There are 8 hidden switches. A switch that is on adds its own fixed numbers to the row, and there is some noise. The rows also spread widely along 11 directions, which tell nothing about the answers.
Some rows, each with its switches (1 for on, 0 for off) after it:
[  3  15 -22  23 -11 -17 -29  35  27 -10   0  25 -24  -7  -8   8  13  -1
  52   8 -40] => 1 0 0 1 0 1 0 0
[ 29  12 -16 -11 -20  60 -18   2  -1   2 -50 -14 -33   5  16 -18 -31   6
 -41  12 -39] => 0 1 0 1 1 1 0 1
[ 24  45 -30  20 -17 -11  27  26  -9  -9 -12  -1 -21   0 -20   7  21  13
  35   2 -16] => 1 1 1 0 0 0 1 0
[ 12  39 -60  20  -9  25  -6  36  39 -33 -13  19 -34  14 -22  13  31 -13
  61  19 -40] => 1 1 0 1 1 1 1 1
[ 12  37 -10   1  10  -6  13  29 -36 -19 -12  56  -4   5  27 -28 -26 -26
  32  15 -17] => 0 0 1 0 0 0 1 0
[ -9 -34  -1 -17   2 -23 -20   8  23 -44   1  18   3 -31  -6 -27  -3   4
  28  23 -26] => 0 0 0 1 0 0 1 1
[ 14  10  -7  15 -35  14 -52  23  11  18  -7 -24 -38  17  -5  18 -19  -9
  30  13 -26] => 0 0 1 1 0 0 0 1
[ 24   7 -10 -14   6 -25  31   9 -18 -45  -7  30 -16 -24  11 -34  17  21
   3  28 -24] => 1 0 0 0 0 0 1 0
[ 36   3  -1 -11   2 -33 -22  17 -17 -29   5  10 -11  32   6 -19 -53  -8
  46  33 -22] => 0 0 1 0 1 1 1 0
[  2   5  -3 -27  -7 -25   1  16   1 -43  -2   6 -51  -8  -8 -13   7  -2
  15  20 -40] => 0 0 1 1 1 0 0 1
[ 17  43 -31  49 -12 -15  10  30  15  24 -16   1 -11  -2   1  56  26 -33
  32 -25  -4] => 0 0 0 0 0 1 0 1
[  0  23 -23  27  -8   0 -20  33   5   4  -4  26   5  10  -6 -10  -8   2
  64  12 -10] => 0 0 0 1 0 0 1 0
[-68  31 -39 -38 -15  16 -17  59  30  11   8 -13 -58 -21 -30  15   6 -27
  73 -27 -24] => 1 0 0 1 0 1 1 1
[ 40  15 -10  36 -10 -71 -12  17  13 -23   7  16 -11   5 -10  16  17  -4
  32   3 -36] => 0 0 1 0 0 0 1 0
[  6  -1 -13   7  -4 -20  12  13   8   4  -7  18  11 -27  16  -5  13  -3
  19  -2  -1] => 0 0 0 1 0 0 0 0
[ 28  14 -14   0 -19  -2   9  21   5 -12 -18   0 -38 -29   6   4  -4   3
 -15   7 -36] => 1 1 1 1 0 1 1 0
[ -2  15 -16   3 -15  14 -20  29   2   5 -17  11  13  13   5 -16 -22 -14
  63   5  -5] => 0 0 1 1 0 0 0 1
[  5  12   5   9   5 -48 -22  25 -19 -13  19  21 -13  21  -1 -12 -51 -11
  65  22 -13] => 0 0 0 0 1 0 1 1
[ 37  -5 -28 -26  -4  -9  -4   2   4 -17 -19  13  28  16  26 -33 -27 -21
  19  -6 -20] => 1 1 0 0 0 0 1 1
[ 38  36 -26  -3   0  10 -14  17  -9 -35 -43 -12 -16  35 -46 -13 -11  20
   5  -5 -62] => 1 1 0 0 0 1 1 0
[-11  -6 -19 -29 -26  -4 -42  22  21  28   5 -21 -23   0  10 -11 -15 -13
  21 -15 -19] => 0 0 0 1 0 0 1 0
[ 35   0   4  25  19  -1  -8  13  -7 -18   0  31  -9  -5  30  29 -18 -46
   8  32   1] => 0 0 0 1 0 0 0 0
[ 31  24 -22   5 -10  13  19   9 -20  -5 -23  -4 -23  -1   1  -2  13  14
  -7  16  -9] => 0 0 0 1 0 0 1 0
[ 53  29 -30  12  18 -42  12  20 -11 -56 -28  26  24  42 -32   1 -23 -13
  54  -3 -40] => 1 1 0 1 0 1 1 1

New rows, each followed by its switches (1 for on, 0 for off):
[ 13  12 -20  10 -10  -8  -8  19   8  -1 -19   3  -9   0   1  13  -1 -14
  24  -6 -22] => 0 0 0 1 0 1 0 1
[ 35  21 -26  41 -19  -3   0  22   8  11  -7   2 -29 -10  11  29  15  -1
  12  17  -9] => 0 0 0 1 0 1 1 0
[-26   1 -14 -10 -27   6 -26  43  20   7  14 -21 -44 -18  -2  20 -14 -17
  73  16  -3] => 1 0 1 1 0 1 0 1
[ -8  27  -1  -4  19  35  -9  30 -27 -10 -22  30 -10  -1  12  -9 -36 -25
  21  14 -14] => 0 0 0 0 0 1 0 0
[ -6  17 -16  22 -10 -21 -14  32  29 -30 -13  17 -20 -23 -32  17  12  -2
  41   5 -43] => 0 0 1 1 0 1 1 1
[ 25 -18   6  -1  18  -6 -32  11  -1 -50  -4  22  -7   0  -2  -6 -37  -8
  19  45 -29] => 0 0 0 1 0 1 1 0
[-27  35 -14 -11  -7  30  23  26 -18   7 -24 -24 -37 -22 -26  21  14  -4
  15  -9   0] => 0 0 0 1 0 0 0 1
[ 26  12 -14  -4  -7 -31  -4  12  -1  17   0 -11 -16   3  20  20  -4 -29
  -3 -19 -10] => 0 0 0 0 0 0 1 0
[  6  -6  -4   4   4 -47 -19  11  22 -22  -9  28   8 -21  -9 -15   0   2
   8 -12 -44] => 0 0 0 1 0 0 1 0
[ -6  -8  -8  -6 -11  12 -35  12  12  16  -9 -15  18   1  -2 -12 -15   4
  37   0   2] => 0 0 0 0 0 0 0 0
[ 23  18 -10  14 -23 -25 -14  12  12  -5  -5  -9 -63  -7  -8  12  11  15
 -16  13 -43] => 0 0 0 1 1 0 1 1
[ 32  34 -21  15  13 -16  -5  16  -3 -24 -20  26  -5  24  -1  12  -2 -36
  17  -6 -35] => 0 0 0 0 0 0 1 1
[ 17  12 -26  -3  10  -9  -9  13  22 -12 -22  24   1  -8  10   5  12 -34
  -6 -21 -36] => 0 0 0 1 0 0 1 0
[ 20  30  -9  -9  -7 -14  53  23 -40 -17   4  17 -51 -28  31   3  21 -12
   5  26   3] => 1 0 1 0 0 0 0 0
[-28  25 -29  -9  -1  -2   5  45  10 -19  20  -4 -51 -11 -27  35  20 -31
  74  11  -2] => 1 0 0 1 0 0 1 1
[-22  36 -11  -2 -10  10  11  41 -19   7   1   5 -40 -14  -5   9   0 -13
  46   8   3] => 0 0 1 1 0 0 0 0
[ 27   6 -11   8  16 -14  -6   9  11 -44 -29  32   9 -18  -5 -12  -3   4
  -5   3 -47] => 1 0 0 0 0 1 1 0
[ -4  39 -41  -3  -2  48  17  21   0  -2 -21  13 -14   5   7 -19  31  -3
  35  14   2] => 0 0 0 0 1 0 0 0
[  7  26 -18  -2   9  -2  20  22   0 -59 -33  17 -12 -13 -36   3  11  -6
  23   8 -36] => 0 0 1 1 0 1 1 1
[ 17   6   5  31   9  -3 -25  19  -2   1 -18  14  18  -1  -3  18 -39 -13
  26   4 -10] => 0 0 0 1 0 1 0 0
[ 13  17 -18   7 -13 -28 -12  27  12 -44  -3   6 -32   2 -36   1  12   8
  55  22 -42] => 1 0 1 1 0 0 1 1
[ 19  47 -40 -16   6   6   8  25 -12   4 -29  26  -7  28  21   1  -9 -58
  16 -32 -25] => 0 0 0 1 0 0 1 1
[ 40  33 -43  15 -31  28   2  28  -4 -12 -15   2 -34  31  17 -12  11   7
  61  50 -12] => 1 0 1 0 1 1 0 1
[  5   5 -30  -5 -15  37  -7   9  11   0 -47 -13  24  -6 -14 -18 -13  15
  20  -6 -10] => 0 0 0 1 0 1 1 1
[ 20  26 -41  -4 -23  36 -15  18  19   6 -38   8   1   9  19  -8   2 -29
  12 -10 -26] => 0 0 1 1 0 0 1 1
[-14   5 -28 -12  14  18 -27  27  30   0 -16  39  18 -12  22   0 -22 -55
  28 -18 -19] => 0 0 0 1 0 1 1 0
[ 12   8   0 -21   9 -10   2  11 -37  -7   6  -9  -7  22   4 -15 -52  -3
  40  25  18] => 0 0 0 0 1 0 1 0
[ -4  40 -12   5  11 -33  17  24 -14 -19 -19  17   2   5 -38 -19   2  29
  42 -16 -26] => 1 0 0 0 1 0 0 0
[  6   6 -22 -10  22 -17  20  25   2 -33  -4  20  15 -12  -5  12  -9 -28
  53   2   4] => 1 0 0 1 0 1 1 0
[  4   8 -12  -7  -9  37 -29  12   2  11 -26  -9  -7  12   5  -9 -34  -9
  15   6 -10] => 0 0 0 1 1 0 0 1
[ 19  46 -32  -1   8  52  13  20  -8  10 -42   9 -17  -2  14  20  -8 -37
 -22 -18 -12] => 1 0 0 1 0 0 1 0
[-31  70 -27  32 -20   7 -12  53  13  25 -19  -1 -34   1 -41  25 -18  -4
  55 -27 -31] => 0 1 1 0 1 1 1 1
[-12  34  -9   9 -13  10 -22  23  -6  11 -36 -15  -2   8 -45 -10 -28  24
  15 -27 -40] => 0 1 0 0 0 0 1 1
[ -4   9  16  48 -23 -47 -42  44   6  18  37   1 -68  -8  -5  39 -47   0
  58  37 -20] => 0 1 0 1 1 1 0 1
[ -7  13   0  -7  -8  18 -23  15   3  -7 -22  14 -10  -6   4 -26 -25   1
  20  11 -28] => 0 0 1 0 1 0 0 1
[ 23  27 -21   3  -9 -24 -13  17  -4   4  -6 -18 -15  31 -12  22 -11 -26
  30 -17 -18] => 0 0 0 0 0 0 1 1
[-18  35 -23  12 -10  -9  38  33  -7 -16 -15  14  -3 -20 -26  -2  30   6
  67   2   2] => 0 0 1 1 0 0 0 1
[ -9   4 -21  13  -9  19 -11  16  30 -12  -9 -21 -19 -15 -24  29  42  -5
  36  11  -6] => 0 0 0 0 0 0 0 1
[ 35  15 -21 -15  -6 -42 -19  25  -6 -23   1  22 -22  37   4 -31 -32  -1
  46  10 -49] => 1 1 0 1 1 1 0 0
[ -2  22   0 -17   5   7  -8  17 -33 -16 -35  -4   9  13 -36 -36 -46  33
  22  -4 -28] => 0 0 0 0 0 1 1 0
[ 44   1 -25 -17 -32  -2 -30  10   6   6 -12 -20 -10  28  26 -10 -24 -19
  23   4 -22] => 1 0 1 0 0 0 1 1
[ 26  18 -20 -43  -2 -22   2  15 -17  11  -1   2 -32  16  38 -12 -37 -33
  -1 -12 -16] => 1 0 0 1 1 0 1 0
[  2  -1   6  -1   5  19 -24  14  -4  -6  -8   6 -12  -3  -1 -14 -43   2
  16  23 -13] => 0 1 0 1 1 0 0 0
[ 55  -5 -19  -4  -8 -36   2   2  -3 -31   6 -22 -27  20  -6  12  11  -3
   8  19 -20] => 0 1 0 1 0 0 1 0
[ 36  32 -28  -6 -17   4   7  19 -14 -21  -4   9 -54  21  23  -4   5 -21
  19  35 -21] => 0 0 1 0 1 0 1 1
[-12  -7 -15 -15 -35  -4   5  16   3 -13 -11 -26 -14 -26 -34 -42  -2  65
  37  20 -15] => 1 1 0 1 0 0 1 1
[  7  28 -30  -3   2 -15 -30  34  23 -18  12  25 -49  19   8  12   6 -39
  40   6 -45] => 0 0 0 0 1 1 1 0
[ 14  25 -23   1 -30 -14   1  17  12  -4 -31  21 -21 -14   8 -25  26   5
  -6 -17 -54] => 0 0 1 1 0 0 0 1
[ 14   7 -42 -17 -29   8 -31  20  26 -16 -26 -17   7  23 -19 -28  -5  12
  62   1 -38] => 1 0 1 0 0 1 1 1
[ 29  19  -9  -2  11   7  11  16 -15 -54 -30  47  -9  -3   8 -20  -6 -18
  18  27 -39] => 1 0 1 1 0 0 0 1
[ -8  21 -17   2 -27 -27 -27  47  -9  -2  26 -12 -35  31 -21   5 -25  -9
 105  27  -4] => 0 0 1 1 0 0 1 1
[ 14  24 -44 -25  12  35   1  25  -3 -42  -9   8 -11  34  -9 -17  -5 -11
  71  37  -7] => 1 0 0 0 1 1 1 0
[ -3  -2  15  31  10 -53  -2  22  14 -21  16   4  -7 -27 -25  42 -36 -19
  47  10   1] => 0 1 1 1 1 0 1 1
[ 35  13  -4  11  14 -37   9   1  -1 -40 -18  34 -11 -10  -3 -14  11  12
 -20   9 -44] => 0 0 0 0 1 0 1 0
[ 18  16  -7  12  -8  -1 -31  19  -5  -2 -24   3   7  19 -25 -18 -24  24
  34   1 -32] => 1 0 0 1 0 0 0 0
[  0   8 -17 -23  -3 -19   0  25   6 -36   4  -8 -58 -10 -15  20  13 -19
  19  12 -35] => 0 0 0 1 0 1 1 1
[  1   8   1  12   0  23 -12  12  -7  -5 -22  -1 -11 -12 -14   3  -8  11
   8  17 -11] => 0 0 0 1 0 0 0 0
